The first 10 rows are patterns. Each new row is the sum of 2 different patterns, raised or lowered, with some noise. Before adding, each is slid sideways (what falls off one end comes back at the other) and multiplied by a number that may be negative. Names go in the order of the patterns.
(in the rows, 128 means zero)
Known rows, each followed by the names of its patterns:
[145 145 152 133 161 121  96 128 107 140 108 119  97 119 147 134 141 162
 114 143 162  99 158 141 108 113 160 155 102 133 105 131 120 101 134 163
 141 132 133 155 125 113] => K_196
[102 102 159 138 101  98  96 161 141 118 153 134 146 108 105 121 118 126
 114 132 111 105 126 151 128 147  99 106 133 121 156 114 129 159 133  95
 115 130 104 125 156 142] => K_423
[109 107 107 104 155 163 115 142 145 136 157 158 155 157 131 128 111 149
 116 129 102 163 142 131 157  95  99 134 129 153 133 117 147 145 157 143
 137 106 150 104 163 134] => K_635
[140 113 125 160 135 103 153 109 134 161 131 111 145 163  97 136 143 115
 106 136 130 125 124 106 102 145 157 123 139 163 129 133 140 124 118 142
 154 125 149 102 110 139] => K_41
[149 115  94 116 109 133 111 144 163 114 152 119 152 124 128 109  98 111
  94 122 120 139 140  97 120  98 118 141 158 107 133 110 106 127 121 104
 115 150 146 111 129 122] => K_337
[153 111 151 102 161 124 105 160 124 106 119 123 136 116 160 133 153 132
 107 101 148 147 103 136 139 152 113  94  96  96 118 125 147 141 131  98
 128 115 145 134 136 109] => K_208
[109 160 160 100 119 145 132 140 144 163 131 148 132 134 132 153 108 129
 141 104 138 115 162 107 111 132 125 134 107 147 125 106 119  99 162 153
 108 147 124 142 109 141] => K_71
[117 144 140 130 133 148 160 131 102 113 108 151 156 110 149 134 101 126
 104 144 113 148 110 163 140 129 100 101 129 157 108 149 130 163 135 113
 103 147 163 119  96 100] => K_382
[157 147 133 157  98 159 143 161 136 110 111 157 118 163 108 141 101 146
 111 100  95 101 111 156 109 124 142 162 116 113 157  99 146 134 157 155
 148 106 102 137 121  95] => K_389
[149 129 126 151 118 107 106 126 152 149 133  94 152 132 138 110 148 121
 131 157 121 162 124 109 145 119 157 150 128 141 107 118  95 158 156 134
 152 124 125 141 122 134] => K_31

New rows, each followed by the names of its patterns:
[ 99  80 110  88  92  93  66  66 117  75  69 104 113  78  87 123  68  89
 103  98 132 121  72  72 111  93  53 110 126  80 130  77  89 104 130  90
  58 106 109  80 126  99] => K_41 K_389
[104  91 161 134  94 165 137 129 133 176  90 118 192 136 144 148 177 135
 139 115 115 114 136 112 136 149  98  99 129 157  99 154 199 140 160 137
 154 137 181 169 119 152] => K_196 K_41
[135 159 162 159 166 180 192 166 160 181 177 131 187 171 147 151 171 165
 155 182 145 171 180 144 169 193 168 160 175 196 159 166 158 162 185 173
 175 156 160 166 134 185] => K_196 K_41
[137 139 112 124 111 135 165 141 159 167 189 140 137 161 118 176 155 182
 171 154 111 139 149 150 131 167 162 163 175 110 160 167 169 154 121 141
 184 144 182 129 166 114] => K_337 K_389
[162 103 162 132  95  61 150 127 112 164 102 118 117 110  77 121 158 111
 128 126 107 134 124 111 137 109  89  55 125 108 141  68 131  89 153 138
 157 133 138 150 135 127] => K_337 K_389
[118 136 132 148 120 149 157 128 161 129 153 155 137 149 149 172 116 130
 163 143 145 116 119 152 128 152 123 142 135 144 131 129 160 141 139 142
 114 127 128 127 137 136] => K_41 K_71
[ 91 120 133 141 103 118 129 104 118 132 139 166 124 129 139 124 140 107
 126 172 132 109 107 125 102 139 135 150  92 124 135 138 119  82 103 172
 144 124 144 141 123 108] => K_423 K_208
[146 149 126 115 130 179 122 108 105 156 112 140 111 118 163 111 146 142
 130 125  80 124 110 126 129 141 156 120 131 140 138 139 138 113 126 152
 123 151 139 102 114 164] => K_337 K_31
[137 109 103  96 110 133  99 102  68 123 158 113 149 123 117 129  94  73
  97 149 110  54 104  84 116  95  85  95 144 158 100  90 121  68 113 129
  66 152  89  69  80  77] => K_382 K_389
[124 145 168 174 138 141 171 187 172 108 123 156 140 155 137 146 184 156
 165 140 171 143 164 187 147 149 149 121 186 163 161 169 124 168 135 116
 125 195 177 152 182 149] => K_423 K_31
[134 137 136 176  90 112 129  94 179 135 120 115 110 142 155 102 126  89
 135 118 172 103 164 127 150 167 164 132 165 116  98 123 131 132 112 130
 100 107  94 114 121 161] => K_635 K_389
[195 157 181 165 177 167 204 161 129 140 146 149 189 152 109 202 138 157
 164 187 130 139 201 153 204 155 152 196 150 149 164 156 168 122 157 151
 166 164 145 173 130 165] => K_196 K_31
[148 113 114 136 134  99 132 138 144 116  88  82  97 133 126 158 122 118
 103 124 132 138 134 158 116 132 105 153  89 161 141 115 142 106 127 127
 107 119  94 181 142 145] => K_423 K_208
[162 162 125 149 165 149 138 181 201 152 142 174 165 155 160 153 134 178
 172 152 195 161 171 138 187 161 160 142 119 128 142 175 153 176 198 136
 157 145 149 163 198 160] => K_41 K_337
[184 145 198 142 156 176 203 200 155 126 193 181 167 109 159 177 119 179
 133 165 145 137 143 179 194 146 174 202 136 130 152 121 203 146 140 132
 135 185 174 113 164 149] => K_423 K_389
[107 104 111 120 147 129  90 118 130  97 120 143 120 131 125  94 117 129
 117  79 136 117  89 131 120 131 100 105 121 127 137  90 107 116  92  86
  95 135 123 105 135 104] => K_41 K_71
[126 156 140 102 161 119 172 116 137 147 157 169 143 180 147 135 128 116
 189 166 153 160 133 129 148 148 143 180 164 131 156 163 131 139 168 163
 151 142 156 172 154 175] => K_337 K_71
[104 103 129 126  99 118 109 135  90 118 113 124 115  63  96 143 125 122
  88 156 113 133  95 127 104 130 114 101 147  82  99 111 127 115 111 112
 116  94  79  93 130 112] => K_71 K_31
[148 109 122 157 162 161 144 132 124 144 146 124 101 134 143 163 162 116
 122 132 129 131 135 135 174 131 146 136 149  95 121 151 170 137 128 129
 168 140 116 102 135 130] => K_423 K_382
[118  99  99  98 147 146 138 125  94  78 122 135 170 113 119 128 123 148
 127 114  95 160 120 137 131 105 124  96  80 136 137 118 124 153 161 136
 169 140 168 123 126  96] => K_635 K_337
[ 98  84  92 104  86 120  99 110 102 112  74  86  80  99  46 116  64  86
 120  79  86  92 106  81 115 120  59  81  89  96  85 112 100  57 133  81
  56  72 123 109  90 149] => K_41 K_208
[104 129 107 101 112  75  76 117 108  66  92 105 118  81  88  98 136  97
  77  90  98 103  77 123 137 102 126 111 115  79 103  72  85  77  68  75
  91 119 113  84 112  71] => K_196 K_337
[129 152 127 154 166 154 114 176 123 163 148 168 131 141 185 121 131 147
 132 135 140 164 148 158 134 114 136 174 154 133 171 149 163 142 120 115
 132 154 142 166 135 135] => K_41 K_208
[162 115 114 174 135 125 144 138 123 152 164 129 103 129 155 148 101 125
 137 170 161 124 167 127 121 128 100 138 109 137 126 153 148 132 158 158
 142 139 106 142 144 154] => K_423 K_337
[164 137 184 126 152 160 177 140 133 162 188 165 154 128 154 136 137 155
 139 164 154 196 194 125 168 134 197 174 143 154 132 119 121 134 162 156
 182 114 173 136 147 150] => K_337 K_382
[128  68  99  99 139  78  86 126 104  93 101 109 105 105  98  68 142 147
  71 124 109 106  73 120  89 127 128  67  80 126 124 110 123 153 106 120
 113 106 100 132 100 102] => K_41 K_71
[135 127 148 136 121 147 141 142 154 138 131 167 177 178 177 138 109 165
 139 127 125 135 137 114 143 135 143 142 118 145 159 180 119 143 162 113
 156 161 127 161 111 137] => K_635 K_389
[102 144 117  91 106  72  88 145 120 104 111 151  98 126 141 131 142  93
 124  87 112  90  87 111 161 108 126 133  89  66 126  95 159 139  79 119
 139 141 133 131 116 131] => K_635 K_71
[105 103 151 149  97 147 119 142 123 128 108 107 142 110 125  97 118 148
 169 148 152 104  94 126 120 173 115 135 143 129  92 127 115 117 108 169
 117 107 119 135 137 120] => K_423 K_208
[162  74  98 121 159 124 138  82 136 143  84  88 100 116 151 143 167  95
 107 136  99 112 167  97 141 111 106 102 119 113  83  99 146 140 120  64
 154  91  90  70  78 159] => K_71 K_382
[135  99 158 113 143 145 141 120 163 128 126  89 148 141 114 113 156 167
 145 142 135 125 111  80 141 120 156  95 122 144 140 152 129 172 158 158
 136 124 162 125 148 137] => K_337 K_208
[ 95 131 119  89 133  95  66  83  85 133 108 117  61 141 114 110  67 100
  94 120 115 108 130 117  93 107  80 139 138  94  94  69  87  83 136 127
 111 132 116  99  94  87] => K_382 K_31
[101 122 151 165 160 159 123 176 174 137 158 172 107 119 190 155 113 122
 159 139 105 101 119 181 176 126 187 155 187 104 118 146 120 177 165 153
 135 112 148 182 139 156] => K_423 K_635
[194 152 133 148 201 134 129 160 136 191 177 202 184 171 116 117 157 164
 118 187 158 152 171 137 162 175 163 174 109 138 194 118 187 149 168 127
 164 144 100 116 106 129] => K_208 K_389
[104  90 100  86 144  71  55  90  88  98  58 117 103  62  74  50 120  96
  82 136  93 123  72 120  84 144 131  56  82 102  75 115 101 105 118  90
  89 113 111  95  56 112] => K_196 K_71
[156 149 130 106 106 105 132 161 168 155 150 123 162 139 166 162 121 129
 142  99 130 105 106 179 127 129 125 168 111 121 143 147 152 136 163 154
 159 104 108 146 127 136] => K_196 K_31
[ 82 158 114 119  91 101 108 112 141 103  95 132 103  96 112 117 125 164
 100 106 100 166 159 127 112 105 140 102 111 117 130 166 104 116 121  83
 141  92 136 133 137 113] => K_71 K_382
[136  97 117  96 125 113 107 143 154 127  97  96 123 132  92  96 104 153
 118 113 103 106 120  78 105 148 123 148 113 105 120  93 129 128 172  91
 103 100  92 117 134  88] => K_208 K_31
[125 174 160 127 146 194 198 166 124 126 164 147 177 132 179 169 151 170
 155 159 149 194 194 150 140 155 156 176 156 147 155 137 163 172 155 146
 210 166 177 181 163 118] => K_423 K_337
